All rows are made from the same 8 directions, up to rounding. Whole rows:
4.9; -2.9; -1.5; 0.9; 8.7; -1.6; 18.6; -22.1; 8.0; -11.8; -20.9; 6.9; 12.2; 8.0; 14.4; 16.5; 1.9; 23.2; 18.2; 9.3
26.7; -12.5; -2.2; -22.6; -7.7; 3.3; -9.2; -10.5; 16.4; 10.3; 8.8; -13.9; -19.7; 7.0; 27.9; 2.2; 32.5; -35.8; 11.7; 26.6
-7.3; -3.1; 7.8; 4.2; 37.6; -9.0; -29.9; 19.1; -9.4; -18.0; -19.6; 17.3; -11.8; 13.0; 20.9; -26.3; 3.9; 33.9; 0.4; -2.2
6.3; 4.7; -10.1; 21.8; -18.4; 25.2; 22.6; -14.7; -21.1; 2.1; -25.2; -3.2; 8.7; -11.5; -16.4; 12.5; -14.2; 0.9; -0.4; -18.9
5.2; -5.8; -40.1; 10.3; 4.7; -16.1; -16.5; 0.2; 3.4; -16.7; 1.8; -9.9; -13.8; -15.2; 5.2; 13.1; 22.5; -18.6; -1.0; 25.1
4.9; 46.2; -32.2; 21.9; -15.1; -5.9; 0.8; -3.6; 0.8; -13.2; -10.3; -15.2; -8.5; -15.5; -22.1; 26.9; -8.5; 5.8; -9.2; -10.7
3.7; 21.4; 13.8; -3.7; 9.5; -3.5; 24.9; -30.5; 25.2; -12.1; -21.5; 23.8; 11.5; 17.0; 13.3; 21.0; -9.1; 37.0; 10.4; -8.8
3.1; -24.2; 9.8; 19.6; -29.9; 6.5; -1.6; -17.3; -32.5; 3.5; -20.5; -16.5; -15.2; 1.5; -17.6; 0.9; -11.7; -7.0; 7.3; -29.4
0.5; -1.6; -12.1; -1.8; 19.2; 32.1; 3.3; 18.5; 2.5; 10.7; 8.7; 32.5; 10.2; -17.8; 8.1; -19.6; 8.1; -25.7; -27.9; 5.3
8.6; -0.3; 13.8; -20.7; 0.2; -18.2; 30.4; -32.8; 26.2; -7.2; -8.7; -13.2; 20.8; 23.7; 21.1; 30.4; 4.4; 32.9; 42.0; 26.8
12.9; -18.0; -4.8; -7.2; 21.4; 34.1; -15.6; 23.0; -11.7; 12.2; -3.2; 15.4; -6.5; -6.5; 25.9; -33.5; 22.2; -26.7; -11.8; 13.8

Rows cut short, each followed by the rest of it:
29.9; 37.2; -42.3; 1.1; -20.3; 26.2; 20.3; -15.2; 21.4; 7.7; 2.0; -5.8; -2.5; -24.2; 0.5
31.3; 17.6; -42.1; -13.0; 15.3
-11.4; 12.0; -0.7; -13.9; -3.1; -35.2; -11.4; 23.2; 4.0; -1.5; 27.6; -42.6; 6.3; 5.0; -10.5
4.4; -0.8; 15.4; 18.5; 25.8
16.8; -0.3; -5.3; -29.1; -0.2; -12.7; -15.4; 12.9; 15.0; 8.2; 22.4; -35.8; -9.0; 7.6; 22.4
-0.6; 29.7; -18.1; 20.7; 44.1
4.6; 16.1; -32.3; 22.4; -3.1; -26.0; -24.1; 1.9; -14.4; -26.0; -20.4; -33.4; -21.9; -4.5; -5.9
16.8; 6.3; 17.3; 13.0; 7.1
-16.0; -31.1; 12.8; 10.8; 12.7; 9.0; 4.5; 2.5; -19.8; -1.5; -10.5; 22.1; 12.7; -0.1; -2.9
-17.4; -11.9; 11.6; -3.7; -13.7
-19.8; -32.9; 1.1; -16.7; 25.6; -24.5; 1.2; 16.1; 7.3; -5.2; 23.9; -3.6; 26.4; 3.5; 11.4
-7.1; 9.3; 12.5; 17.5; 41.0
1.6; -11.4; 7.8; -22.9; 20.4; 21.9; -17.2; 42.6; -6.2; 21.9; 23.8; 0.7; 4.3; -2.8; 17.2
-40.5; 16.1; -22.6; -9.3; 22.8
-6.4; -11.9; 39.0; -7.1; -4.8; 6.0; 2.4; -13.5; 7.4; 11.3; 4.2; 31.9; -6.8; 14.1; -1.3
-13.7; -13.5; -4.3; -14.2; -35.0
-0.9; 40.8; -1.6; -11.8; -2.3; -20.3; -10.4; 24.6; 5.5; -0.3; 14.4; -38.8; 1.3; 5.9; -7.6
4.4; -3.8; 22.6; 12.6; 15.2
-11.2; -9.0; 17.6; 0.5; 31.7; -6.8; -18.9; 18.9; -14.4; -11.5; -16.8; 9.5; 0.3; 15.7; 15.3
-26.2; -3.6; 39.5; 8.6; -1.7
-22.2; -45.6; -16.3; 21.0; -28.3; -13.2; 24.0; -26.2; -5.7; -1.0; 19.8; 6.3; 15.7; -23.7; -36.5
24.4; -12.2; -33.1; -10.1; -8.4
28.1; -11.1; 22.7; -15.4; -20.0; 25.4; -4.8; -7.8; -11.3; 22.1; -10.8; -20.1; -19.6; 14.8; 17.4
-12.6; 12.5; -21.6; 14.8; -3.6
-0.5; -27.9; -30.4; 0.3; 25.3; -16.3; -9.4; -2.2; 11.4; -18.7; 2.6; 9.6; 0.4; -8.1; 23.0
5.6; 28.2; -10.0; 5.3; 38.6
-5.4; -20.3; -22.5; 25.1; 29.2; 3.2; 5.4; -4.4; -22.0; -26.9; -40.6; 12.2; 14.8; -4.9; 12.7
2.1; 1.8; 35.2; 14.2; 11.3
10.6; 32.6; -21.6; 10.0; 8.8; 25.2; -3.8; 23.8; -15.9; 0.4; -16.5; -9.2; 2.0; -12.5; 0.4
-7.7; 0.8; 7.1; -6.5; 3.7
22.8; -0.3; -7.8; -4.7; -19.8; 28.1; 32.4; -32.6; 14.8; 12.6; -6.3; 8.2; 6.5; -6.6; 7.4
22.3; 8.9; -30.0; 0.5; 3.3
-9.4; 12.0; 6.3; 0.9; 11.5; 10.3; -1.4; 16.8; -1.1; 4.3; 5.0; 18.5; 6.6; -3.8; -5.4
-15.2; -10.2; 5.2; -17.9; -12.3
-20.7; -40.5; -11.1; 10.5; -6.9; -17.5; -1.1; -2.3; -6.2; -3.0; 21.9; 4.5; 5.1; -15.2; -19.1
2.7; -1.3; -24.1; -9.1; 2.7
-14.2; -30.6; 6.6; -2.9; -11.4; -12.1; -16.6; 17.1; -13.8; 10.9; 28.6; -14.7; -5.4; -5.3; -16.0
-15.9; -0.3; -25.2; -5.3; 0.9
-17.7; -5.3; -1.7; 11.1; 32.6; -15.2; -17.4; 7.8; 2.3; -21.2; -8.0; 33.9; -3.7; 1.7; 7.0
-12.6; -2.5; 23.0; -13.6; -8.2
30.3; 33.0; -17.5; -7.4; 4.2; 36.5; 6.5; 1.3; 11.3; 9.1; -12.7; 5.5; -4.9; -6.9; 21.5
1.5; 17.9; -17.7; -7.8; 11.1
7.9; 2.3; -27.0; 23.2; -3.8; 25.4; 17.6; -5.6; -22.3; -4.9; -28.2; -4.2; 11.9; -17.3; -6.3
10.6; -3.1; 2.2; 2.2; 0.2
-9.8; -33.2; -1.8; 4.9; 40.2; -15.0; -15.5; 5.5; -9.9; -23.9; -21.6; 14.4; 3.5; 10.4; 27.2
-14.6; 11.7; 33.0; 16.9; 19.6
-7.7; 13.2; -18.3; 19.2; -23.9; -6.7; 26.1; -26.6; 9.9; -6.5; 2.8; 6.9; 9.5; -16.6; -30.2
34.9; -17.1; -7.2; -12.2; -17.6
-6.5; 2.6; 4.4; -4.9; -10.5; -33.5; 13.0; -33.1; 32.7; -11.6; 11.6; 7.7; 0.1; 8.5; -4.9
31.7; -3.7; 5.6; 5.4; -2.1
-28.9; -12.7; -7.4; 15.9; 17.1; -14.2; 20.8; -12.7; 11.2; -17.7; 2.9; 41.0; 26.2; -10.2; -13.7
12.4; -17.1; 17.7; -14.6; -8.7
9.9; 20.4; -10.9; -1.4; -29.5; 9.5; 14.6; -10.4; 11.8; 13.7; 15.9; -9.5; -1.8; -12.9; -17.4
19.1; -1.9; -31.9; -11.9; -5.7
-6.7; -51.8; 6.2; 2.8; -16.6; -9.1; 16.0; -32.5; 1.0; 1.2; 6.4; 8.6; 4.7; -0.6; -4.8
13.0; 1.5; -22.4; 7.0; -1.3
-0.7; 30.1; 11.5; -0.7; -14.1; 1.1; 23.5; -17.7; 16.0; 2.8; -1.1; 7.1; 9.6; 4.4; -13.5
19.2; -19.2; 13.9; -3.3; -20.3
6.9; 8.7; -15.8; 4.2; 18.9; -29.7; -33.7; -6.3; 16.0; -27.1; -11.9; 6.6; -33.2; 8.3; 21.6
5.7; 20.6; 9.0; 0.6; 7.3
-7.0; -2.8; 5.8; 1.5; -10.3; -36.0; -31.8; 14.2; -15.7; -7.9; 6.1; -42.1; -21.1; 11.0; -10.7
-3.8; -1.3; 14.1; 17.5; 1.4
11.2; -10.3; -3.4; 5.4; 11.3; 22.3; -7.3; 16.5; -32.6; 0.8; -28.1; -18.3; 1.6; 2.2; 14.9
-18.6; 7.1; 14.2; 18.0; 11.6
-10.0; -31.2; 7.1; 12.4; -12.7; -3.3; 14.2; -37.7; 11.0; -3.0; 2.0; 40.2; -4.1; -4.5; -11.0
12.6; -8.2; -22.8; -19.0; -29.2
-10.7; 21.6; 26.9; -8.9; -18.3; -3.3; 35.9; -25.4; 28.2; 9.6; 15.0; 20.3; 20.1; 7.2; -19.9
21.1; -27.4; 9.6; -8.2; -26.6
-13.1; -25.0; -15.9; 0.2; 6.8; -9.6; 12.0; -2.4; 8.3; -3.9; 18.0; 9.4; 19.1; -12.9; -3.2
8.3; 5.4; -12.8; -2.2; 21.0
1.4; -15.7; -4.5; -10.9; 7.0; 8.1; 4.7; 9.2; 1.3; 8.2; 11.9; -2.1; 12.0; -4.7; 9.4
-6.8; 11.3; -13.9; 3.6; 23.0
1.9; -5.9; 34.2; -10.1; -5.4; 31.6; 14.0; 6.3; -14.5; 23.8; -3.8; 5.5; 12.3; 9.3; -0.3
-22.1; -14.0; 2.5; 0.4; -18.1
-3.7; -21.8; 2.4; -3.2; -5.9; -3.4; 1.4; -15.8; 16.3; 4.2; 17.8; 25.0; -7.0; -4.8; -0.9
2.5; 5.7; -32.3; -17.2; -6.8
-7.9; -54.5; -31.2; 31.0; 3.9; -6.0; -13.9; 0.6; -40.5; -18.1; -20.2; -12.4; -4.1; -16.8; -4.4
-3.0; 10.0; -7.8; 10.0; 12.2
-7.9; -14.6; -19.9; 15.4; -6.4; -13.1; 10.8; -22.2; 7.1; -12.9; 1.1; 12.2; 3.2; -12.5; -11.2
22.5; -0.7; -10.5; -6.1; -1.2
-5.8; -5.0; 25.9; 5.8; -7.2; -1.7; 1.1; 7.6; -35.5; 0.7; -23.5; -33.0; 8.1; 17.5; -9.4
-9.7; -21.1; 44.0; 30.0; -12.2
11.8; 20.7; -3.1; -15.9; 8.2; -4.7; 1.5; 8.6; 8.0; -1.5; -3.0; -26.1; 7.1; 9.9; 17.0
5.7; 10.5; 20.4; 24.1; 29.3
-4.7; -4.5; -16.4; 9.7; -26.9; -51.4; -8.4; -29.6; 14.9; -20.0; 10.8; -25.4; -20.4; 0.5; -17.9
38.8; 2.7; -6.0; 11.6; 1.8
8.8; 18.6; -20.2; 14.1; -33.7; -6.8; -15.3; -4.7; -3.7; 1.7; 7.9; -22.4; -29.5; -14.1; -24.3
15.0; 0.6; -32.6; -14.9; -16.7
2.4; -6.7; -13.7; 8.0; -1.1; 31.3; -7.7; 31.8; -31.8; 15.3; 1.6; -11.8; 3.4; -19.1; -8.4
-24.2; 2.0; -22.6; -11.8; 3.2
2.7; -2.3; -5.4; -7.1; 9.6; 4.7; 30.0; -13.1; 11.3; -3.5; -7.3; 2.3; 29.0; 1.7; 12.3
16.5; 2.7; 17.0; 18.8; 24.1
0.1; 13.1; -28.9; 5.8; 1.3; 4.5; 27.2; -11.0; 15.9; -6.0; 2.6; 8.4; 22.5; -17.4; -4.9
25.8; 1.1; -4.1; -4.2; 16.2
5.1; 42.7; 7.3; -27.8; 16.9; 9.4; 14.1; 12.4; 36.6; 10.6; 19.6; 15.5; 17.6; 4.7; 14.4
-0.3; 2.5; 7.0; -8.4; 15.2
20.9; 3.5; 2.8; 11.0; 0.7; 43.0; 19.5; -19.8; -13.2; 3.4; -42.5; 19.3; 1.7; 1.6; 14.6
-0.9; -1.8; 5.7; 1.2; -17.8
-19.7; -17.0; 12.2; -12.2; 26.0; 11.4; 35.2; 3.2; 13.0; 5.4; 12.2; 34.8; 48.0; -1.7; 5.9
-5.7; -10.0; 16.1; -1.5; 14.5
10.0; 17.0; 1.0; -5.4; 11.0; 24.5; -9.0; 33.5; -22.5; 10.3; -10.7; -21.4; 4.4; 1.1; 9.2
-23.7; 2.7; 12.6; 7.9; 11.1
11.9; 19.0; -21.2; 11.8; -14.2; 4.3; -14.7; -7.5; 8.3; -1.6; 1.9; 8.7; -29.4; -14.1; -7.3
8.3; 8.0; -34.3; -26.5; -16.6
-11.2; 7.9; 5.0; 17.6; -13.3; -7.6; 5.0; -4.8; -15.9; -6.0; -11.2; -8.5; 2.6; 0.1; -24.3
7.7; -23.2; 21.5; 1.8; -24.6
-24.8; 11.3; 3.7; 3.7; -19.7; -22.7; 32.1; -5.2; 3.3; -0.3; 19.0; -19.4; 35.0; -4.4; -37.8
26.6; -30.9; 24.5; 10.1; -2.9
17.4; 15.4; -16.7; 2.4; -1.2; 2.0; -7.7; -5.9; 4.1; -6.6; -13.0; -9.2; -15.3; -0.9; 11.4
9.5; 13.8; -4.4; 4.1; 8.0
